There are 3 nested groupings, the coarsest first. Each group lies inside one group of the grouping before and may be the whole of it. The rows also spread widely along 12 directions, which tell nothing about the answers.
In the rows, zero is written as 100.
Known rows, each followed by its group in each grouping:
117 95 138 79 102 76 52 147 93 82 76 115 95 110 87 101 122 72 70 84 116
 86 86 99 60 110 117 107 84 94 84 80 => K_620 sul zerud
129 75 69 82 100 77 111 101 140 76 98 119 132 102 76 117 89 82 78 67 76
 109 62 84 65 135 116 133 121 118 116 100 => K_2 Pife Gev
97 102 141 95 113 97 80 132 72 46 133 96 115 67 80 154 134 88 59 82 133
 100 116 45 59 77 123 87 119 141 80 83 => K_50 bepi gopad
119 85 78 114 149 145 136 102 98 129 98 87 98 100 130 102 73 149 116 113
 98 94 100 53 101 98 138 73 102 100 119 68 => K_2 vokan Rokip
70 119 111 85 93 71 96 119 140 97 92 138 111 88 63 89 138 82 62 138 131
 106 146 111 61 91 131 122 86 114 117 87 => K_620 fuda Suze
124 60 43 114 79 113 97 106 115 85 121 102 106 105 62 113 92 105 52 123
 97 107 89 91 74 164 114 88 115 131 112 141 => K_2 Repes nat
89 84 68 117 80 102 95 98 101 57 123 86 87 88 70 132 99 76 65 149 120
 105 142 72 59 112 125 95 126 149 94 109 => K_620 nul leduz
109 94 140 63 98 97 101 123 154 80 98 117 132 94 77 83 99 78 77 61 71
 106 72 84 98 116 163 137 79 73 102 62 => K_2 Repes bomig
101 70 99 121 94 120 105 59 113 31 106 102 116 109 100 122 65 125 43 94
 98 97 96 72 87 112 111 79 100 151 88 94 => K_620 sul fer
118 64 58 99 116 97 112 142 128 113 131 91 89 81 69 113 104 47 142 130
 102 115 101 88 87 107 138 150 91 99 82 66 => K_50 rir Rut
127 72 99 131 133 133 109 113 59 95 139 90 98 105 112 140 93 129 80 122
 118 87 99 60 100 83 124 94 109 138 87 92 => K_620 dudu kasu
75 121 124 92 73 132 103 116 137 102 85 89 108 116 94 77 96 98 62 130 86
 99 114 44 112 123 189 101 112 83 146 107 => K_2 vokan Rulis
104 70 117 101 98 107 111 89 135 68 126 127 134 95 72 93 91 116 51 86 96
 111 94 118 92 115 116 112 75 122 87 85 => K_2 Pife mep
73 114 121 81 92 96 101 97 134 76 41 81 120 97 119 50 100 90 97 76 100
 99 92 63 63 116 129 75 98 91 121 67 => K_2 bukob Laroz
97 81 119 114 84 116 89 74 94 58 66 111 82 137 122 85 53 113 52 100 103
 79 104 104 70 110 104 70 112 124 98 75 => K_620 nul mif
148 62 58 109 133 95 84 124 74 67 137 113 73 81 62 168 91 79 83 122 108
 99 113 86 54 111 98 105 107 129 72 93 => K_2 vokan lag
85 92 100 125 57 113 115 98 100 88 138 86 114 118 87 107 97 79 69 142
 127 109 102 92 89 99 141 147 141 149 111 120 => K_2 Pife Kovi
105 84 140 107 101 111 103 97 105 64 113 80 146 110 110 107 102 104 76
 68 95 104 44 64 110 94 138 133 95 121 89 93 => K_2 bukob naso
126 65 122 65 115 104 76 126 115 44 95 99 115 62 82 88 93 90 77 31 86 96
 91 75 46 138 104 45 74 93 68 45 => K_2 Repes nisep
137 55 93 100 83 114 91 111 118 76 110 110 99 130 79 101 62 81 66 94 66
 97 64 102 103 142 134 132 95 97 93 103 => K_2 Pife mep
86 89 140 109 93 102 103 64 123 57 75 99 140 122 114 73 87 120 64 73 107
 102 57 96 95 102 110 106 84 128 96 84 => K_2 vokan lag
81 92 112 114 76 116 103 87 79 54 99 53 119 88 113 92 99 95 82 83 134
 101 92 56 48 106 109 61 135 150 94 86 => K_2 Repes bomig
48 137 106 103 89 69 112 94 141 115 51 112 116 125 102 75 134 99 77 153
 134 105 114 96 87 84 147 139 108 115 145 112 => K_620 nul leduz
119 98 119 111 122 104 82 122 57 70 92 79 87 107 110 140 97 89 91 100
 114 87 81 46 75 85 128 106 118 113 91 91 => K_2 vokan Rokip
121 47 49 119 109 118 119 94 95 91 115 58 125 85 105 87 94 118 111 86
 116 108 72 79 57 135 82 61 105 143 87 92 => K_2 Pife mep
116 81 88 99 97 110 87 137 85 98 128 98 117 93 74 117 126 113 51 105 119
 101 97 72 64 136 119 76 115 129 109 128 => K_2 Pife mep
103 82 78 85 107 95 75 150 116 95 73 67 87 82 76 67 122 74 111 115 102
 103 102 70 66 145 129 72 71 75 99 93 => K_2 Pife mep
149 43 60 94 87 103 71 132 111 84 97 84 81 121 80 97 72 56 98 97 75 92
 63 91 80 160 120 114 91 95 79 91 => K_620 sul fer
109 88 85 118 103 115 102 86 120 90 62 120 79 149 107 96 58 111 66 137
 83 85 94 91 112 108 138 119 89 97 122 99 => K_620 fuda Suze
115 89 146 72 84 101 61 130 128 50 97 124 95 109 64 101 81 63 48 84 65
 94 92 84 94 130 156 121 80 74 89 78 => K_2 vokan lag
116 74 96 118 88 95 127 64 103 64 132 140 122 115 94 138 70 96 59 94 113
 106 91 129 60 89 88 146 140 165 94 90 => K_2 bukob naso
106 104 109 84 115 87 100 121 105 109 73 125 101 101 96 92 110 97 86 93
 121 95 100 105 51 103 115 97 109 100 115 74 => K_2 Repes bomig
58 124 109 102 108 87 100 142 117 102 87 61 102 85 92 100 146 58 128 146
 133 113 108 35 98 74 171 138 96 97 111 90 => K_50 rir Rut
99 86 109 107 85 118 112 96 87 95 112 103 120 99 106 87 98 118 67 90 136
 98 102 105 48 111 99 69 130 146 104 83 => K_2 Repes bomig
106 74 43 91 97 106 92 115 119 101 74 102 87 85 79 67 100 104 85 114 115
 101 125 103 35 163 91 35 101 109 117 95 => K_2 Repes nisep
87 86 109 74 76 69 90 86 169 34 76 101 158 85 68 73 115 77 60 50 82 117
 61 79 67 145 115 111 79 113 98 99 => K_2 bukob Laroz

New rows. What belongs after each?
96 89 106 107 79 124 88 105 102 60 99 89 86 102 85 97 80 89 61 118 101
 97 117 74 78 125 139 81 107 110 103 95 => K_2 Repes bomig
116 92 65 88 128 110 105 127 125 99 86 90 94 92 93 118 96 108 90 113 76
 96 107 34 89 125 156 84 101 89 121 91 => K_620 nul leduz
126 99 99 80 155 113 127 137 112 124 144 144 107 58 74 145 118 122 83
 109 108 103 149 77 69 84 139 92 103 101 111 58 => K_2 vokan Rulis
68 117 102 97 85 123 111 118 128 111 79 71 108 104 108 68 107 99 87 132
 105 99 118 36 96 106 174 88 106 97 137 92 => K_620 fuda Suze
113 91 95 105 94 94 123 76 88 87 85 120 98 132 131 121 61 94 81 88 115
 85 95 96 40 82 99 110 167 145 113 65 => K_620 nul mif
125 71 79 87 109 51 75 129 110 94 78 124 103 103 67 93 125 65 98 95 127
 102 69 144 44 126 78 132 80 108 84 95 => K_2 Repes nisep
102 101 118 128 99 100 103 116 82 115 120 119 107 135 97 117 116 103 70
 149 135 99 89 116 107 80 131 163 105 124 107 122 => K_2 bukob Laroz
128 90 56 97 180 89 127 109 119 102 86 117 94 73 93 141 99 115 124 113
 98 102 108 66 74 87 118 107 84 94 104 65 => K_2 vokan Rokip
84 114 123 88 109 79 87 136 133 132 57 122 99 127 96 63 130 90 92 135
 122 96 100 117 98 100 144 137 62 76 118 85 => K_620 sul fer
101 103 105 82 120 79 79 128 107 79 75 130 74 82 77 104 110 77 79 117
 114 88 151 91 38 102 113 77 95 102 99 64 => K_620 dudu kasu
87 80 96 103 99 116 108 95 131 83 106 95 126 89 92 81 104 126 68 106 115
 105 112 84 83 120 120 70 79 129 99 84 => K_620 sul fer
99 109 144 72 103 87 92 131 142 107 90 149 103 109 82 89 105 82 71 105
 99 96 119 116 88 94 151 137 81 79 107 57 => K_620 sul zerud
120 83 89 129 120 124 94 128 52 105 141 105 88 101 90 145 114 124 65 141
 134 95 121 89 76 99 111 90 114 138 97 118 => K_2 bukob naso
114 75 119 99 107 106 106 91 103 65 126 143 116 91 82 115 86 119 48 81
 117 99 113 124 62 102 95 89 98 136 86 71 => K_2 Repes nisep
130 72 97 125 102 115 86 118 66 54 135 89 80 111 83 158 77 82 65 124 98
 93 91 65 95 101 134 127 120 127 84 115 => K_2 Pife Kovi
108 73 113 110 85 116 78 117 102 67 110 87 97 108 75 93 96 84 69 113 103
 100 84 94 99 126 136 111 79 103 81 101 => K_2 Repes bomig
102 90 93 127 111 113 108 119 85 137 98 97 82 130 113 91 103 102 105 160
 132 91 104 105 102 77 134 134 92 110 106 89 => K_620 fuda Suze
79 101 126 107 58 100 93 76 101 47 80 101 97 124 106 91 73 74 54 106 114
 88 114 83 54 103 117 96 142 144 109 88 => K_620 dudu kasu
79 83 85 114 88 101 107 80 118 94 68 82 113 115 116 55 97 112 93 113 126
 98 94 106 67 115 98 79 97 130 104 82 => K_620 nul mif
70 90 101 118 112 113 124 78 149 64 89 64 116 89 100 72 91 91 121 127 94
 118 98 71 121 88 152 133 57 97 91 72 => K_2 bukob naso
88 112 79 88 96 99 107 126 132 132 60 103 80 114 101 67 99 77 108 144
 106 94 127 82 74 105 151 111 105 82 137 75 => K_620 fuda Suze
104 97 97 91 109 100 96 100 110 75 54 66 136 108 129 100 106 119 81 57
 97 94 47 17 73 124 127 66 119 120 120 103 => K_620 sul zerud
94 107 99 87 120 89 120 101 112 89 98 122 130 76 93 114 120 120 74 84
 129 105 111 76 47 97 108 80 121 132 121 83 => K_2 Repes nisep
112 88 75 112 124 116 124 100 90 84 135 100 104 76 90 148 94 108 86 118
 120 104 127 58 60 93 119 92 132 143 102 85 => K_2 vokan Rokip
83 93 112 78 73 80 94 115 150 74 101 104 97 82 59 69 102 29 105 121 107
 116 128 116 64 107 137 143 87 97 87 53 => K_2 vokan lag
96 95 102 118 96 88 104 68 119 49 82 116 96 122 90 121 72 81 72 122 103
 101 93 94 86 91 123 146 110 126 101 97 => K_2 vokan Rokip
122 76 101 98 77 147 101 135 113 105 148 109 100 107 68 106 81 106 47
 121 80 99 111 79 108 143 168 99 109 96 113 109 => K_2 Repes nat
86 73 90 118 69 116 120 53 129 62 89 98 108 121 109 73 56 99 74 109 100
 98 104 98 77 116 111 97 119 145 106 80 => K_620 dudu kasu
121 74 104 102 94 136 135 98 100 120 117 104 111 117 129 80 57 116 95 84
 101 93 91 102 76 105 122 97 136 121 114 60 => K_2 Pife Kovi
102 98 132 87 112 117 89 121 103 72 87 108 93 98 102 107 87 100 74 84 96
 89 115 64 81 99 137 78 102 94 101 62 => K_50 bepi gopad
120 64 113 93 96 93 59 117 100 33 107 100 96 78 59 109 97 71 64 82 102
 97 101 96 54 133 99 81 76 115 58 79 => K_2 vokan Rokip
130 70 70 112 112 119 91 101 89 73 94 85 111 121 110 134 84 135 54 86 85
 86 61 38 86 138 119 66 120 128 111 123 => K_620 nul mif
88 106 127 85 106 61 84 108 118 81 52 99 139 110 109 81 137 98 80 67 130
 98 56 84 59 101 104 106 90 122 104 88 => K_620 sul fer
95 103 136 95 91 117 73 159 71 92 125 66 102 84 92 106 135 78 78 113 128
 93 117 41 75 91 155 87 103 112 90 85 => K_620 fuda Suze
129 67 97 111 100 104 89 104 84 49 124 127 75 108 73 141 66 85 55 112 99
 94 114 107 67 109 108 112 112 125 81 93 => K_2 Pife mep
127 61 76 100 104 94 124 91 138 107 123 141 112 105 74 97 77 87 96 108
 100 110 98 149 74 113 102 148 92 120 91 67 => K_2 vokan Rokip
129 66 62 104 99 89 94 99 86 58 121 117 78 86 75 143 78 65 77 111 115 91
 135 94 21 113 84 88 142 153 84 79 => K_620 dudu kasu
124 73 129 89 91 110 62 137 101 76 118 139 110 114 63 116 106 109 20 80
 95 92 88 103 85 139 120 89 89 112 93 110 => K_50 bepi gopad
149 49 82 109 90 121 91 121 97 131 103 108 95 146 99 78 68 95 92 103 92
 89 53 132 92 146 111 123 99 100 95 96 => K_2 vokan Rokip
120 60 49 111 87 128 101 110 118 99 105 92 82 106 83 80 72 90 91 132 88
 101 113 100 79 157 119 84 97 104 105 98 => K_2 bukob Laroz
101 77 57 117 139 92 102 115 115 70 128 83 85 50 52 133 122 76 119 159
 122 118 142 78 80 94 125 118 62 115 71 84 => K_2 vokan Rokip
116 96 62 105 136 73 80 106 94 50 68 116 84 91 78 150 110 103 64 115 106
 96 107 60 51 120 96 79 101 117 108 121 => K_2 bukob Laroz
91 72 95 111 66 135 121 58 143 41 120 120 114 109 83 109 48 110 37 100
 80 107 119 85 93 125 130 92 122 142 108 91 => K_50 bepi gopad
107 80 91 125 112 95 99 112 75 98 92 68 98 113 112 96 106 90 116 121 133
 97 72 94 78 91 106 123 102 125 90 97 => K_2 Pife Kovi
